The rows are grouped in 4 different ways at once. Each group adds its own fixed numbers to the row, and there is some noise. The rows also spread widely along 12 directions, which tell nothing about the answers.
Known rows, each followed by its group in each grouping:
[ 10  -9 -41  -7  16  14 -23 -10  32  14  10  -3  -3  42  -3  26  -6  27
 -17   9 -30  24 -14]  G Tovo q491 q622
[  5 -18   5  -7  21   2  -8 -27   6  15  -3  17  30  -1  32  -6  -8  14
  -9  14   5   4 -18]  N Tovo q197 q444
[ -4 -26  -8  20  -4 -22   5  16 -10  38  -8  -2   6 -15 -25 -22   9  -4
  23  19 -14 -26  -5]  F dev q491 q764
[ -7 -27  10  -4  -4 -32  -8   7  -7 -11 -11 -12  -3  21  -8 -26  20  -9
 -12   9 -15  15 -21]  F vinel q574 q622
[  5   9 -19   5  33  25 -17 -35  14   9  -1 -11  21   6  13  29 -32  27
   2  11 -12  -8  18]  N muvu q130 q61
[  3  25 -34  23 -19   6  -6  -3 -23 -28  -5 -23 -22  40 -20   9   3 -17
   0 -12 -52   2  -3]  G dev q574 q764
[  6   3 -18   2  17   9  -5 -25   0  15  33  -6  -3  -8 -15   7  -1  30
 -11  33  -9  -6   0]  G muvu q197 q444
[  0  23 -18  17  -7 -34  -9   4 -34 -39 -10 -35   5  17   7   8  26  22
 -34  17 -35   3   4]  N vinel q534 q61
[ -4   2  -5  -8  40  33  25 -28   8 -14   8   9 -26  -8  18  28 -23  10
  -2   7 -12  -9   3]  N dev q130 q444
[ 13  22   0  20 -17 -15  19   2 -32 -27 -22  24   0  -3  12  -2 -12 -30
  -5   2 -15 -20 -17]  F vinel q534 q622
[ -1  14  -1 -14  15  23 -10 -51  -4   2 -22  30  41  17   7   4  -1   9
 -10   2   8  44  -5]  F Tovo q130 q764
[  4  22   6 -19 -12   3 -16 -10  -1  16 -21  12   6  29  50 -11  11   3
 -45  -8 -18  53 -26]  N Tovo q574 q764
[-17   2 -15  29 -22 -10  -8   1 -31 -31 -20 -18   6  13  18 -11  32   7
 -18 -12 -52  18  -2]  N Tovo q574 q61
[  3   7 -41  34 -19  -1  -3  -9 -31  -3  13   3  11  -7  -1   4  28  26
 -19  15 -36  -4  -8]  N Tovo q491 q444
[ 14 -27 -37  16  -9 -15 -29   9  18 -34  18  -7  17  44 -15  28  21   6
 -23  10 -33  19 -29]  N Tovo q197 q764
[  8  13  -8   3  -9  -3 -14 -14  -8 -18   4 -21 -18  26  -1   8  -8 -13
  -1   7 -31   3  -5]  G muvu q491 q764
[ -7  -5   1 -14  33   4 -25 -16  17  47 -25 -33   5  17  44 -16 -21  35
 -13   5 -16   6   9]  G dev q534 q61
[  6 -14 -22  26  -6   8 -12 -11  -3  -1   8  16  18  -9   1   4  -4   8
 -14  12 -12  -2 -22]  F vinel q574 q444
[  0 -21   1   9  -7 -33  -3  22  -3  -6 -14  -9  -5  16   6 -18   6 -11
  -6   1 -25  -6 -20]  F Tovo q574 q622
[ 12   6 -20  30 -18   1  -2 -13 -23 -34   1  22  17   6  13  11   8  -7
 -15   1 -24   1 -27]  N Tovo q534 q444
[ 16   7  29 -37   0 -56  12 -16 -40 -31   0 -26 -27  65 -23 -32   9 -39
   6  11 -13  -1 -15]  N muvu q534 q764
[ 10 -14  -9  -9  10  -8  -4  -5  10  10   1   7   0  15   2   3 -10   1
  -5  14 -10   0 -18]  F Tovo q491 q622
[-12  28  -6  19  -9   1  11   7 -21 -21 -12  -7 -15 -10 -19   6  17  -9
  -1   4 -27   8   3]  G dev q574 q61
[  4   2  10 -19  -3 -31 -41  -3   5  47 -28 -58  -1  52  22 -45 -12  -5
 -16  -1 -21  17  -3]  F dev q534 q444
[  9 -21   0  -7  12  13  13 -46 -31  12   5  24   8  12  -1 -27 -11 -10
  23   3  -6 -15 -15]  N dev q130 q61
[ -8 -28  17 -11  17  -8  14  -9 -10 -46  -2  -3 -30  14  31  -6   1   3
 -17   5 -26  -5 -19]  G muvu q574 q622
[ -4   6 -10  36  -7   2  -8  -3  -9  24 -21   2  33 -29 -16  -2  -1   0
  14  13  -7 -11  10]  F dev q130 q764
[ 19  33  -7 -36  19  18   4 -19  13  -7   4  14 -31  34  44  40 -24  13
 -43  13 -16  24 -17]  G muvu q491 q764
[-24 -38 -12   8  32  30  39 -20  -8  14   0  38   3 -19 -18 -10  19  25
  24   5 -23  -6  -1]  N muvu q574 q61
[ 12  13  11  17  -9  -1 -18 -23 -15 -22  10  -6  10 -14   4   0 -18 -23
   7   9  -1 -13 -10]  N Tovo q574 q622
[ -6  17  14  -5  -2 -12 -12  23  17  -1 -26  -8  -1 -15  24  18   8   0
 -34  16  -7  33  -9]  F dev q491 q61
[ -3  -9 -29  27  14  28  -7 -21  11 -23  16 -16   2   3 -11  26 -12  14
   4   6 -34 -13   8]  N muvu q197 q622

New rows. What belongs after each?
[ -7   6 -45  23  -1   1  -3  14   4 -17 -14 -10   5  18   7  26  15  30
 -34   4 -46  20   1]  F vinel q197 q61
[ -4  10 -16  -1  14   7   6   1   9 -21  -7   1 -12  11   5  25  -5  12
 -27   7 -22  15  -5]  F vinel q574 q622
[  0   0   3   1  -9 -35  -3   3 -29   8 -11 -20  -1  24   8 -31  17  -4
  -6   3 -28  -3  -7]  N Tovo q574 q764
[  6  20  -9   4  -5  12 -17 -29 -12  -2   5   0   3   0  11   9  -5   5
 -15  17 -11  14  -7]  G vinel q491 q764
[-12 -15   5  18  13  -9  -4  -6   1 -26  -8  -9   6 -10   8   3   7  12
  -5  16 -18  -5  -2]  G muvu q534 q444
[  4 -18 -12  -7  13  14   6 -17   8  14   5  26  -3  14  22  -3  -4  15
 -15  10 -18   9 -24]  G muvu q197 q444
[ 20  29  30 -28 -22 -28 -24 -26 -17   4  -5   9  18  23  11 -25   9 -28
 -26  17  16  45 -35]  G Tovo q197 q444
[  2 -15   2 -16  32  12   4 -38   1   5 -15  14  14  16   5  -5 -31  -9
  32  -1  -2  -5  -3]  F Tovo q491 q61
[  8   3  -1 -18  24  24  -1 -47  -7  -4  10   9  -5  24  22   5 -23  13
  -9   8  -8   1 -10]  G muvu q574 q764
[ -2   8 -16  15 -14  10  -1  -3  -7  20 -12  -2  -9   7  12 -11  -2  -8
  -2  -3 -38   7  -6]  N vinel q491 q622
[ 11  27  10 -18  24 -15 -16  -6  14  14  -8 -33  -6   5  17  19 -31  13
 -16  26   1  -9  11]  F muvu q491 q622
[ 11  14 -13  -4  -4 -13   0 -24 -35   4  17   1   4  11 -25 -13  13   9
 -15  25  -2   3 -10]  F vinel q574 q764
[ 11 -17 -42  17  -9   0 -28 -11  14  17  14  -3  19  44 -52  -1  11   8
  -5  10 -26  23 -18]  F muvu q534 q444
[ -9   4  20 -17   1 -25  -9   1 -10  57 -34 -21  11   8  47 -48   6  11
 -12   2 -17  16   2]  N Tovo q197 q61
[  0 -23   4  -5   9  22 -23 -34  13  13  -5  13  22   6  22  -6 -11   9
 -16   8   3  27 -17]  F dev q130 q764
[-15 -15  12 -11  32  10  -6 -30   6   8   3 -28 -16  -3  14  -9 -17  15
  16  17 -13 -12  15]  G muvu q491 q764
[  2  34 -21   8   1  -3  -5  -9 -13  25 -14 -18  10  13 -29   1   1  -3
  23   5 -25   4  17]  N Tovo q491 q61
[-11   9  16 -11   3 -23   0  20  16 -11 -17 -31 -25  11 -16   5   8 -14
  -7  15 -20  22   4]  F muvu q491 q622
[-12   0  -2  15   9  38  -6 -40 -19  -5  -5   3  11 -28  36   2  -9  17
  -1   5 -16  -1   2]  N dev q491 q61
[  8  17 -10   5 -18  19 -11 -23   3   4   2  16  11  10 -11   1  -1 -15
 -13   5 -12  33 -17]  F muvu q197 q444
[  9   3 -25  26 -14  -7 -15   9   6  -9 -16   8  27  15  13  20   4  -2
 -20   3 -28  12 -21]  N vinel q197 q444
[-15 -26 -32  33  11  -8   8  13  -6 -38 -12  -7   3   5   6  16  15  28
 -14   1 -45 -15   0]  F Tovo q574 q622
[  1 -18   3  19  -3  -5  -4  -3  -8  -1  11 -10   4 -19  -3  -7  -1  -8
   8  16 -11 -22  -9]  N dev q197 q764
[ -2  -2  24  10 -18 -40 -15   8 -18 -63  -2 -49 -21  21  -2  -5  10 -37
  -5   5 -30  -5  -7]  N muvu q574 q764
[ 15 -12 -19   3   5 -10  15 -12 -16   9 -13  43  30  20  10  -3  -4   3
  -2   6  -8 -10 -25]  F Tovo q197 q764
[ 14   0  17 -20  20  -8  -3 -22   1 -39  -6   1  -6  20  25  21 -29 -13
 -10  13   0  -6 -16]  F muvu q491 q622
[ -2  12   1  14   1   2 -25  -9  15 -23   5  -6  23 -18  -4  25   9   4
 -19  18   1  25  -8]  N Tovo q574 q444
[  0   6  10   5   1   9   4  -6   1   6 -18  14   2  -8  13  -3 -17 -12
  -3   2  -8   0  -9]  F muvu q574 q622
[  2 -37  -6  26   0 -22 -10   2 -19  15 -14  -2  32 -11  16 -24  -2   9
   7  11 -12 -33 -11]  F dev q197 q61
[ -3  14 -24  17   2  25   3  -7  -7   5  -7   6   0  -2  17  17   3  18
 -19  -1 -30   4  -3]  N dev q574 q764
[ 14  -7 -21  18 -12 -19 -26   4  -6   7   7 -23  11  26 -29  -2   5  -3
  -2  11 -22  -8 -16]  N dev q574 q622
[ -6  43 -37  16  -9   3  20 -21 -58  15  10  -3 -10 -13 -24 -10  29  31
  -3  20 -36  -3  18]  G Tovo q491 q61
[ 17  -1   7   8  -8  -1 -17  -6   7 -12   3  -6  -2   2  20   6 -31 -28
  -7   6  -5 -11 -19]  F dev q197 q764
[  1  -7  18 -10   9 -33  12  34  24   0 -32   7  -9  11  21  -1  -2 -14
 -17   7 -11  11 -19]  F Tovo q534 q622
[ 15  -6 -25  -1 -10  26   1 -27  -2   4   4  57   6  23  14   4   1  -6
 -11  -2 -19  28 -42]  G Tovo q491 q444
[-26  -7  -9  29  -3  25  12 -19 -14  19  -5   5  -6 -33   1 -26  13  10
  11   6 -29   6   9]  G vinel q130 q444
[ -6  -1  -2  16  14   8   8 -14  -5 -11 -11   4   6 -17   4  14  -8  -2
  15  10 -17 -15   5]  N muvu q491 q444
[ -8  -6  14  15   0  -1   1  -2   4  18 -29  16  19 -27  15  -7  -6  -9
   8   9  -3  -1  -6]  F muvu q491 q444
[ -4 -17  -3   1  -8  -8  -5 -24 -24   0  -6 -10   1  25   4 -40   5 -10
  -1   0 -24   9 -12]  F vinel q197 q444
[ -3   2  14 -13   3  50  -5 -35  15 -20   1  20 -20   9  48   7 -20 -11
 -27 -13 -19  37 -25]  N muvu q574 q622
[  8 -13 -31  20 -14  10  -7 -16  -9 -18 -12  33  21  36   0   9  10   0
  -7  -7 -37  21 -26]  G muvu q130 q61
[-10   8  -2  25  -5 -13 -13   9  -4 -13 -13 -21   9 -17  12   6  13   5
 -16  12 -20   4   0]  N vinel q574 q444
[  7  23  -3   2   8  -6 -23 -32  -8  -8 -13 -33   3  32  12  -3 -27 -11
  11  -1 -20  -4  10]  G Tovo q130 q444
[  2 -12   8 -10  21   5 -10  -9  19 -28  14 -20 -22   5   1  18 -20  -3
 -14  13  -4   0 -12]  F dev q574 q622
[-13  23   5  10  -8   1 -13  -8 -20  -2 -25 -21   7  -4  15  -9  16   5
 -17   0 -22  22   4]  N dev q574 q61
[  1  12  -7  -3   1  42 -17 -25  32  -6  -4  17   3  13   5  26 -16  -5
 -18  -4 -13  53  -9]  F muvu q130 q61
[ 12 -30   8 -39  48  -1 -42 -33  38  18  16 -37   6  38   2  11 -31  15
   4  23   9  11  -8]  N dev q491 q61
[ 13   1 -30  18 -10  13 -43  -7  24  -5  14 -28  12  21 -15  25 -12   3
 -17  10 -20  16  -9]  F dev q197 q764
[ -4   8  12 -10   2 -16 -11 -14 -10 -16 -26   4  15  23  15  -8  11  -3
 -15   3  -9  28 -16]  G Tovo q574 q622
[  4  17 -12  18  -4  11  -2  -3 -10  20  -4   6   9 -11  -2   7  -3   0
  -5   8 -12  -5  -6]  N dev q574 q764
[  8  16 -22   7   5   7  -8 -29 -15  49  -8   7  22   7 -13 -14 -13   9
  22  12 -13 -10   2]  G Tovo q491 q622
[  3  -4  16 -19  19 -12   2 -17  -6  16  -3 -24 -14  10   7 -23 -22  -7
   3  13  -1 -16   0]  F dev q197 q622
[ 21  -2 -32  11  20   2  -9  -9  13   6   4  15  20  13   2  31 -29  13
 -12  16  -4 -17 -17]  F vinel q574 q444
[ 10  -6 -11  -4   5  -1   6 -20 -15 -19   7   6 -12  21  20  -2 -11   4
 -18   6 -20  -2 -16]  F Tovo q130 q622
[ 13  12   5   6   2  10   9 -13   1 -14  -2  24  -1  -1  -3  14 -30 -35
  16  -1   0  -9 -15]  F Tovo q574 q764
[ 24  -1  -3  27 -43 -30 -42  35  19  21 -11  -3  22  11  10   8   3 -27
 -17  10 -20  11 -33]  N muvu q491 q764
[ 15 -11 -31  27  -8   8  -8  -6  -3 -36  -4  25  25  14  -2  29  -5  -5
 -15   3 -20  -5 -27]  F dev q197 q622
[-10  26  -6   2  -8  -2   7  -6 -19   3 -15  -7 -13   5   5 -14  14   2
 -19  -1 -27  22   1]  F Tovo q574 q444
[  9 -25 -15  -8  17  -1   4 -16  -6  14 -16  24  13  34  43   1  -9  19
 -11   2 -26 -10 -21]  N muvu q491 q764
[  7  23 -18  -6  -9  12 -22 -18  11 -16 -11   3  10  31   0  23   1  -2
 -25   0 -19  50 -15]  F Tovo q491 q622
[ 18  32  -4 -18   1 -26   9  11 -13  14 -22  10  -9  42   8   3  -2  -5
 -17   7 -19   9 -17]  G muvu q574 q61
[ 14  -3 -23  16 -21  10  -9  -9   0  -6   0  38  22  20 -21   7   9 -10
 -15   5 -17  29 -33]  F muvu q534 q61
[-12  12  -3   3  15  17   4 -20  -8   3   5 -12  -5 -14 -14  -1  -2   7
   9  12 -13   7  10]  N vinel q574 q61
[ -2   0   0   5  -4 -18   8 -17 -35 -41  -9 -16 -10  22 -13 -10   7 -15
  -2   3 -21  -5  -4]  F dev q130 q622
[ 14   6 -12   4  -6 -11  -2 -17 -23 -10   4   0   7  24 -19  -3   8 -15
   0  10 -14   0 -18]  N dev q197 q444
[  4 -16 -21  13  10  11   6 -16   2 -19   4   9  -3  19   4   6 -13  -1
   4  -2 -25  -9 -11]  F Tovo q534 q764
[ -5  14 -38   0  17  22  13   6  22  20 -13  12  -9  20   1  25   0  28
 -27   5 -31  26   1]  F vinel q534 q764
[  8 -20   6   0  -8  -3 -32 -21   3  43 -13  13  46   7  19 -28   5   0
 -11   9   5  23 -30]  N dev q197 q444
[  1  21   0   4  -6  -5   3  -6  -9   7 -15   2   1   9   7  -2   9  -4
 -13   6 -21  18  -3]  N muvu q130 q444
[ 12   4 -26  21 -11 -11  -7   7 -10   2  23 -18 -13   1 -22  10   9   8
 -17  21 -26 -12  -7]  N dev q130 q622
[ 13 -17 -10  -6  -5   9  -8 -32 -25  47   8  15  -4  12  33 -40 -18   5
   3   8 -18 -10 -22]  G vinel q491 q61
[-11 -10   5  -4  10   6   3 -17 -12   3 -17  -4  -8  -2  20 -13  -2   9
  -8   5 -16   4  -4]  F dev q491 q622
[  6  28 -38  25   1  -9  27   4 -27 -15 -40  27  16  22  -5  26   1  -5
  18  -5 -40 -20   2]  G Tovo q491 q764
[-11  -3 -26  22  -3  20   5  -3   6   1  -3   2  -3  -7  16   3   5  16
 -16  -1 -35  10  -1]  F Tovo q197 q444
[ 14 -34 -10  -7  -3   1   1 -42 -31 -25  16  17   4  47   5 -24   2  -9
   5  -1 -27  -1 -32]  N muvu q197 q61
[ -8 -32   3   0  -2  -8  21   6  -5  -4 -21  35  -2   5  10 -19  13 -13
  -4   0 -19  17 -25]  F vinel q130 q61
[  6  35 -17  24  -4  13 -14 -20 -15  -7  -3 -27   0   5  -1  12 -25 -12
   9   0 -28 -16  14]  N vinel q574 q764
[-16  15  14  24  -3   1 -29  10  34   4 -22 -33   8 -20  -7   6  -7 -17
  14   6 -12  21  15]  G Tovo q534 q764
[  1 -15   5  -2   4 -10  -1  -5 -12 -47  -1  -6 -15  17  46   8   7  13
 -41   5 -29   2 -24]  N muvu q574 q622
[-24  38   6  -7  23  13  14 -20  -2 -11  -6 -33 -18 -18 -35  11   3   2
   4  17  -6  18  32]  F dev q197 q444
[  0   0 -11   9   4 -15  -2  10  12  13  -9 -10   0  14  -9  -2   4  -4
   2   7 -22   3  -5]  N Tovo q534 q444
[  6 -24 -10 -16  19 -23  24 -12 -35 -20 -19  17   1  41  47 -14   4  14
 -18   0 -31 -13 -23]  N vinel q197 q61
[  2  22   9 -20  13  28  15 -38   1  13   0  21 -13  -1   7  -1 -20  -8
  -6   7   1  21  -3]  F muvu q130 q444
[  2   4 -27   8   8  26   1  -2   8  46 -20  27   7   7  40   4 -12  29
 -20  -3 -32   9 -11]  G muvu q574 q61
[  1 -39   8  14  20 -16 -15   2   9  -9   4 -26 -10 -20  41   0 -30   7
   8  21 -16 -41  -6]  G vinel q491 q61
[  5  23 -22  -2  -7   2  -1  -1  -3  23  -4  -6 -11  17 -15   3   3   8
 -11  11 -30  19   2]  F muvu q491 q61
[-20   3 -11  18   9  43  -5 -33   7   5   0  -2   5 -28 -14   4  -7   8
  17   4 -16  16  15]  F Tovo q491 q622
[ -2   2  -9  10   3  -9  -2  -4  -5   0  -9  -6   6   6  -6  -3   1  -1
  -1   4 -16   1  -3]  F Tovo q574 q444
